The first 6 rows are patterns. Each new row is the sum of 2 different patterns, raised or lowered, with some noise. Before adding, each is slid sideways (what falls off one end comes back at the other), maybe read backwards, and multiplied by a number that may be negative. Names go in the order of the patterns.
Some rows, each with the names of its patterns after it:
[ 22  22 -10 -14  15 -19 -12 -19  24  -5  18  -9  -1  10  11  19  -1 -11
  13 -13  21  -9 -18   8   9 -25 -15   7 -18 -22  28  19 -30  27]	(1)
[-24  -7 -27  20  13   9  17   3   7  18 -19 -29  -8  25  14   5  26  27
 -18  10 -17 -11  -9  -4 -15   4  27 -20 -15  15 -18  -8  10  22]	(3)
[-21   8 -10  17 -25  24  29   5 -26   8 -24 -16  19 -27 -19 -21  -3  15
 -27  -1 -17  14   5 -29 -17  -8  17  19  21   6  15   4 -22  29]	(0)
[ -1 -14  -6 -16  29 -17  21  21  24 -12 -12 -11 -25   6  11  -1  17  -8
   4 -23   9  27   2  -3  -5  22 -26  25  26 -29 -18  -9 -22  -1]	(5)
[-22  -2  16  29  -5  -5   6  29   4  -1 -14 -22   9  -5 -28  -4  26   7
   6  -1  26  -8 -27   9 -27  28 -26 -14   1   1   3  17  22  19]	(4)
[  0  21  10  -4   7   9   6  19   6   9  15 -10  -1   0 -15  17  16 -17
  25  -5  18  19 -12 -22 -15 -30  29   1  11  -3  25   5  17 -15]	(2)

New rows. What belongs after each?
[ 10  23  52  22  38  11  52  32  -6  38  12  17   0  58  -2  38  49  21
 -12  20   5  -4  60  14   5  11  35  28 -24   9  19  43  29   7]	(3) (0)
[ -3 -22  -6  18  -9 -37 -32 -10 -27 -53  -9  -6  16  17 -10  23   5 -44
 -32 -55  30 -30 -21   2  -1   3  23 -17  -3 -52   6  14   7 -34]	(3) (4)
[  1 -26  -1  20 -17   9 -18  30   2  32  34  29 -13   7 -11  -1  -5   6
 -10  33 -17   3  -1  31  53 -15  16  23  11 -31  34  18 -41  -3]	(1) (5)
[  2  39 -20  -4  15 -13 -26 -20  40  -3  23 -18   3   4   7  34  11   2
  20 -26   6 -20  -2 -14  21 -14  -2   9 -13  -2  32  28  -3   4]	(1) (5)
[ 25   5  22   1  23  60 -26 -23  11  -1 -15  -4   1 -13 -24  70  15   1
  59  57  22  -8 -13   5  -2  13  -8  51   0  34 -20  19  47  23]	(1) (5)
[  6   9  12 -14  31 -10 -17  45  28  20  45   1   4  41  -1  31 -22  10
  15  17  12  50   2  24  24  12 -13  12 -11  33  13  14   3  -1]	(5) (2)
[  5 -18  -2 -15  25   9 -27  13 -11  16   2  17 -21   7  41  14  29  39
 -18 -12  45 -15  -3 -36  23   0 -25   4  23  32  -7  28 -14   3]	(1) (5)
[-18  15  -8 -13 -24   9  22  28 -16   6 -20 -26  16 -27 -11   4  12  23
   1   6  27 -48 -23   9  -3  -3  10  -5  22  14 -21 -34  27  10]	(3) (2)
[75 42 53 12 52 29 36 42 53 51 67 56 46 13 64 56 62 31 21 74 28 44 53 22
  8 18 49 59 14 57 57 48 61 12]	(1) (5)
[ 11  -9  15   4  47  13  13 -12  29  37  10 -16  26  31  22  24   8  11
   4 -25  27 -17  -1  -3  12  11  25   3  23  43  -8 -37 -15 -13]	(4) (2)
[-70  -1 -10 -31 -24 -17 -33 -64 -27 -43  12 -60 -60 -24 -31 -40 -28 -29
 -24 -13 -12 -48 -59 -24 -63 -48 -16 -54 -23 -29 -22 -19 -30 -31]	(1) (3)
[  6  36  16  25 -25  12  -7 -40  15  10 -13  36  20 -10  35   7  18   5
 -22  22  -2  15  -2  -7  11  18  24 -25 -14 -33   4 -16   1   0]	(0) (2)
[-42  15 -24  18   8  -3  -9  -7  -7  -9   0  23 -30  18  19 -16 -27  35
  16   9   0   8 -34 -32  21 -33 -33  -8  26  14 -32   7   8  -5]	(1) (3)
[-32 -36 -57   2   3  -7 -20  -6   3 -56 -13  -9 -52  -1  -5  -5 -57 -20
  -2 -15 -39  14  -8 -33 -31  -2   0  -1   2  -2 -33  15 -48 -24]	(1) (3)
[ 61   3  -7  25  12  11   3 -30  24  44  23 -36 -18  12  14 -26   8 -14
  23  20  19  28  50 -19  16  21  48   8   3  19   0 -12   9  23]	(3) (4)
[-21 -11  25 -12 -24 -40  34 -31 -44  38  19 -17   6  11 -19 -21  21 -11
   3  31  -6  18  21 -24 -34 -26  12  13 -13  18 -15  24  24  -7]	(1) (3)
[ 68 -13  11  -5  22  53  31  54  61  23   7  26  14  17  27   4  32  14
  13  30  19  35   1  32  30  18  15  39  50  21  44  58  -8  -2]	(1) (2)
[-14   2  41 -30  37  35  36 -10 -24   5 -26  15   0  -7  34   2  10 -38
  -3  10  -3 -14  -7  34 -45  38  20 -20 -29   7 -39 -22  -5   4]	(0) (5)
[ 20   9  45 -17  25  18  15  39  34  20  11  28  18  53  -7  44  20  34
  -8  16  39  29   0   5 -17   4  54 -21 -14 -15  12  36  -6  28]	(0) (4)
[  5   3 -37  -1   8  20 -46  -1   1 -16 -27  14   9  22  20  30 -19  -7
  13 -43  20  14 -17  -5  -3   5 -24  28 -10  22 -30 -18   8 -10]	(3) (5)
[  1 -42 -34 -42   2 -71 -24 -27 -34   9 -39 -17 -28  -6  -5 -39 -19  -5
 -65 -55 -39  -5 -23  -3 -22 -15   4  -6  -2 -36  11  22 -32 -46]	(5) (4)
[25 78 20 62 50 41 25  6  0 67 58 70 56 72 58 65 14 64 48 59 36 64 33 67
 83 52 33 63 15 30 57  8 46 43]	(0) (2)
[-12 -10 -57  -5 -33 -32 -24 -14   4 -17  -9 -45  -2 -24 -22 -28 -25 -28
 -44 -50  -1  -5 -42 -44 -36 -11 -33 -42 -44  10   5  19 -14 -31]	(4) (2)
[  8  36  26   3 -26  18 -23  21   0  -3   1  16  43 -17  27  12  -8 -15
   7  16  -4  25  21 -23 -16   5  11  -5  11  11  33  15  13  24]	(1) (5)
[  8  37  -4 -36   8 -26 -17 -42  20  18  17 -17  13  17   6   9 -30 -17
  14 -12  -9 -26 -17  21 -12 -44 -31   3 -20 -22  33  37 -52  43]	(1) (4)
[ -1 -23  16 -21   3 -17   4  -5 -36  23   1 -11 -27  25 -12   8  -1  11
 -21 -41   6 -17  11 -16 -33   7  11  -7   7  38  24 -27  10  30]	(1) (4)
[  2  42  37 -20   8  41 -42 -13  34 -27 -35 -24  31  16  -6  13  14  17
 -25  24  -8  21  11 -25 -20 -27  18  -5   2  22  -6  15  24  10]	(1) (5)
[ 17 -10   8  15  11  -5   5  11 -12 -25   5  -7  -9   0  17  30  32 -15
   8  10 -38 -12  12 -25 -21 -15  13 -18 -25   0 -30  19 -22 -16]	(1) (0)
[ 42  20   4  52   3  56   4  24  29   0  18 -12 -32   4  32 -21  -7   8
  36 -23   3   1  -1  15  11 -14   2  39  29  16  -2  -6  26 -11]	(0) (4)
[-14  27  11  39  12  16  16   4  59  12  32  25  31  22  19  37  54  34
  58 -17  -7 -14  55 -15  33  48  60  52  -3  64  61  20  37   5]	(1) (5)
[-26 -12   5 -40   0  39  22 -13   9   9   0 -34  27 -35  22 -10  -3  14
  15  15   7   3 -12 -11  10  -1  19 -20   5   4   6 -13 -19   6]	(0) (4)
[-47 -15  -9 -44   1  17 -17 -52   1 -49 -16 -10  -8 -50 -42 -40   8 -20
   4 -23  -7   5 -11 -41 -20  -9  -3  10   5 -21  -9  -6 -35 -52]	(1) (3)
[  8   6 -23  -9  -4  14 -16 -42 -25 -33 -31 -33   5  37 -13 -31  22   1
   9 -30 -37  -4   6  11 -55 -17  10   2 -11 -39 -50 -31  10 -27]	(0) (4)
[ 8 70 43 43 45 53 48 38 15 16 58 14 19 47 51 43 44 44 35 51 41 44  6 54
 24 51 18 53 47 52 54 34 18 46]	(1) (2)
[  0  18   2  15  20  13  31 -26  -6 -15  11  15  13  39  10  50 -28  19
  21 -13  -8  -2  -9 -27  -7  36  14 -21  40  -6  14   1  27  29]	(1) (5)
[-22 -39  14  -8  47 -23 -23  13   1  26   2  21  34  -3  17  -5  38  17
 -12  27  20 -21 -23   7 -35  15 -10  -6 -30  41   1 -10  -7   4]	(0) (4)
[-11 -40 -27 -12 -32  37  26   7  15 -12 -39 -56 -11 -23  12  -1  21  -2
   2  28 -25   2  -2 -14 -24   9 -51   7 -23 -31 -11 -13  -1 -19]	(3) (5)
[  5  35 -15  30  17  31  14  32  11 -33  25  22 -11  41  30  16 -23  53
   8  31 -18  -4   1 -22   2  -7 -23  47  57   0   4  -6   5 -14]	(3) (5)
[-17  13  -8 -12  -4  14 -21 -17  -7   4  -9 -28 -16  17   3   9 -23 -23
  31  30   9   2  -7  17   5   3 -22  -6 -30 -12  20 -42   0 -24]	(4) (2)
[  4 -14  -3  17  -3 -34   6  11 -10 -43  45 -23  11  -1   8   4  -7 -13
 -42  -5  38   5  -5  27 -15 -25  27  31  36 -39  -9 -17  -1  -3]	(3) (5)
[ 32   7  15  30  10   7 -20 -14  -5 -11  51 -29 -23  36 -11   0  27  16
 -22  -8 -38  22  12   7  27   0  -8  26   1 -38  -6   7  27   1]	(3) (2)
[  9 -10 -17  -8 -23   7 -12   3 -26  11   4 -26  -6 -11  18  25   2  -3
   7 -17 -12  32 -40  24 -21  25 -12   7   1 -16 -55  25 -27 -13]	(0) (2)
[ 10  29  18  11  13  22  -3 -34  -8 -27   8  -3  10  38  14  -5  17  -6
 -31  -6 -17 -10   3  16 -26 -29  14 -11 -21  21   5 -18   4 -35]	(1) (3)
[  1 -35  11   9 -41   9   1  -6  14  -9  28 -39 -23 -13  31 -18  24   7
 -28   0  19  14   5   0  20 -23  29 -35 -42  -1  -9 -45  -6  31]	(1) (3)
[ 14   5   7  28  -4   6 -32   0  21  -8   2   3 -17 -21 -10   1 -12   0
 -23  -2  14 -14 -31  21 -24 -30   8  40   6   1  12  -9  45   9]	(0) (4)
[ 18  -9   1   3  26   9 -32 -22 -43  12  -2 -34 -24  22 -13 -21  12  13
 -25 -34  -6 -35   0 -19 -33  15  14  -1  14  26   2 -47 -24  18]	(3) (4)
[ 11   8  -3  -1  -8  35   7   9 -25  21   4   9   9  -1   1 -15 -11  25
  -5  -7  -7   4  -7   9 -24  15  -5  23  19  16 -19  10 -14 -32]	(4) (2)
[ 19 -21  11 -12 -15  56   2  24 -23   1  34  12   1  17  42  -9  -9  17
  13  33  39  45   7  43  -9 -29  33 -13  -4  19  54  13  15  28]	(3) (0)
[  8 -21   1  -4  -8 -12  29 -12  11  -8 -13   7   4  13   6 -16  -6 -11
  30 -20 -17 -11  14 -30 -12 -16   7  -4  41  26 -36   9  23  -1]	(1) (2)
[-20   9  30  43  11   7  25  33  39 -23  34 -21  15  52  29  11  49   7
   3  56  26  20 -10  26  -7 -14   9  15  51  50  42  26  30  10]	(3) (5)
[ 32  28 -19  46  76  48   7  58  32  -2  55  -8   1   2  23  29   6  53
  -4  28  47 -13   8  31  65  25  42  11  60  46  16  71  11  40]	(3) (0)
[ 16 -17  18  16  16  47  46  45  47 -21  40  -5  29 -10  30 -14  51  41
   4  -8  30  -6   0  32 -18   0  -1   5  40  -1  16  19  13   7]	(0) (2)
[ -3 -11  44 -10 -13   3  48  -3   7  27 -29  49   2  14  12  -6  33  20
  36  11 -12  30  33  34 -11 -14  -5  24  -4   5  14 -33  31  -6]	(0) (4)
[  5  14  23 -18  11  -9 -35 -11 -11 -13   9  24   3 -39  13  16  20   2
  15  19 -14  -2  24 -17  19  -5  -2 -26  24 -19 -16  15 -13 -34]	(3) (5)
[-10  -8   6   4   3 -16  10  24  -2  -8 -13  11  13  11 -13   0  -4 -21
  -9  20 -18  19 -34 -17  37 -21  10  -7   6  11  -5  10  33 -38]	(4) (2)
[  5  10 -19  -2 -13 -36 -13 -34 -14   0 -25  11 -25 -41 -19   5 -42 -21
  25 -19 -42  20   6  10 -14 -13 -11 -14 -45 -49   3 -26 -17 -17]	(1) (3)
[  4  44   2  34 -10   2   1  12 -19  -5  31   6  33  14  19   9  -1  -3
   9   7   1  -6   3   8 -11  -4  -3 -30   8  -1 -24  -5   8  22]	(1) (0)
[ 22  13 -17  19  32   0  31  32 -28 -34  43  -8  29  -9  -8 -28 -17  23
  -4  -4   5  25   1 -22  14   8  -8 -10  -2 -23   0  26 -12  19]	(3) (5)
[  6  31  33   6   4  19  -2  17 -22   7  15 -16 -33 -20  -4  43   2  -1
 -27  28 -12  -2   4  28 -22  11 -16  15 -13   2  26 -26  20 -23]	(5) (4)
[-38  23   6  15 -14  13  50  20  14  50  -3 -11  25 -34   7  15  14 -39
 -13  30  21  -1 -26  -5  -1   1  28  30  38  -3  10 -21  12  29]	(5) (4)
[-12  22 -13  48 -14  -2  22  -5   4  18  11  37  -4 -15  40  26  17  18
   0   9  -5 -25  19 -13  22  -5   3   5  47  -4  11  23  39  -6]	(4) (2)
[-49 -18 -23 -47 -45 -52 -60 -50 -15 -64   1 -22 -23  -7 -16 -47 -43 -42
 -21 -14 -17 -37 -37   0 -35 -73 -56 -50   0 -34 -27 -45  -5 -65]	(1) (3)
[43 39 53 26 -4 28 18 37  1 42 68  9 60 63 39 19 17 33 11 17 11 60 20 32
 29 49 28 39 29 38 16 45 -2 83]	(1) (2)
[ -5  10  -2   8  -6  31  30  23  17  29   8 -30 -17  17  -7  21  30  -6
  34  15  -2  13 -29  -1  -3 -30  13  14   1 -17  44   7   4 -16]	(3) (2)
[-50   1 -14 -26  -8 -11 -33 -25 -23   8 -35 -43 -36 -27 -13  -7 -64 -46
 -24 -19 -44 -54 -46 -19 -32 -43  -8  16 -66  -2 -56   7 -25 -47]	(4) (2)
[ -1   4   2  13   2   0   8  -5  -7  32  35 -14  37  37  14  -3  -9   4
   2   9 -24  46  -2  36  16  -7  -2   2  -2  27  -3  24  -7  42]	(1) (2)
[-30 -37  10   6  19   1  25 -35   9  32 -13   8 -13  -7   8   5  26  27
  14  20 -10 -18  -3  34 -19   0  20  16  25   0  28   7  40  -6]	(5) (2)
[ -4 -23   0  17 -19   4  35   3  27  28  -7   2  47  44 -10 -16   6  51
  38  22  28  16   7   1  21 -36  13   6  14  40  31  37   3  47]	(3) (4)
[-15 -15 -18  36  33  16  22  24   1 -32  49  -9  32 -17  12 -26  15  30
   4 -32  26   0  -6   4 -32 -17 -36 -16  34 -29  17  -2  25  12]	(3) (0)
[ -5   0 -40 -36 -40  30  -4  -1  12   3   6   9  44 -24  -5  33  21   2
  -8   2  27 -10   4 -15 -36 -24  26 -34  11 -30  34 -18  33 -20]	(1) (0)
[-10 -36   5  23  -3 -15   8 -10 -24  31  -4  41  42  28  19   2  -3  26
 -37  38 -24 -25   2  19  18  27  16  -5  -6 -10 -11   6  -1  28]	(5) (2)
[  1   1  40  -3  28  32 -19 -41 -26 -15  31   2  19   1  31  17  -4 -21
 -17  33  18 -10  -6  18  -7   3  23  10   2 -13  -8 -12 -25  23]	(3) (2)
[ 18  -9  -1 -14  -9  -6   3  12   6  12   1  32  -5 -15  20 -32  14 -24
 -29  13   9 -20  32   8  25  -3 -16 -14   1 -35  17   0  26  -5]	(4) (2)
[ 21  29  24 -15   1 -10   1   1 -17  29   0 -46 -13  10  -8 -39  48  -9
 -47  50  35  26  15  -9  13   1  -2   0 -10  15  -4 -27 -24  24]	(1) (5)
[ -3  14  21  47  19   2   4   8  22  17  18  10  20   4  19  13 -17  33
  35  15  29  31  12  20  42  43   3   5  51  -9  38  -2  -4  -8]	(3) (5)
[ 39 -17  28  18  -4  -7   8 -27   1  18  -1  -5  -9  29  -8  32  24  27
   0 -15  -5 -18  -4  22  15   1  15   2  -3  21  14 -12 -13 -22]	(5) (2)
[  1  -7 -21 -49  -8 -27 -45 -28 -17 -16  20  14 -24   2  -8  -9 -48  23
 -18 -22  11  -3  -4 -16  18 -13  -5 -44 -19  -8 -36 -16 -37 -14]	(3) (0)
[-30 -34  30 -44  42  34  21  15  28  14 -15  -1  50 -16 -19  45 -13  20
  25 -28 -32 -30  44   9   2 -31  20 -25 -23  54  19  -1   9 -27]	(3) (5)
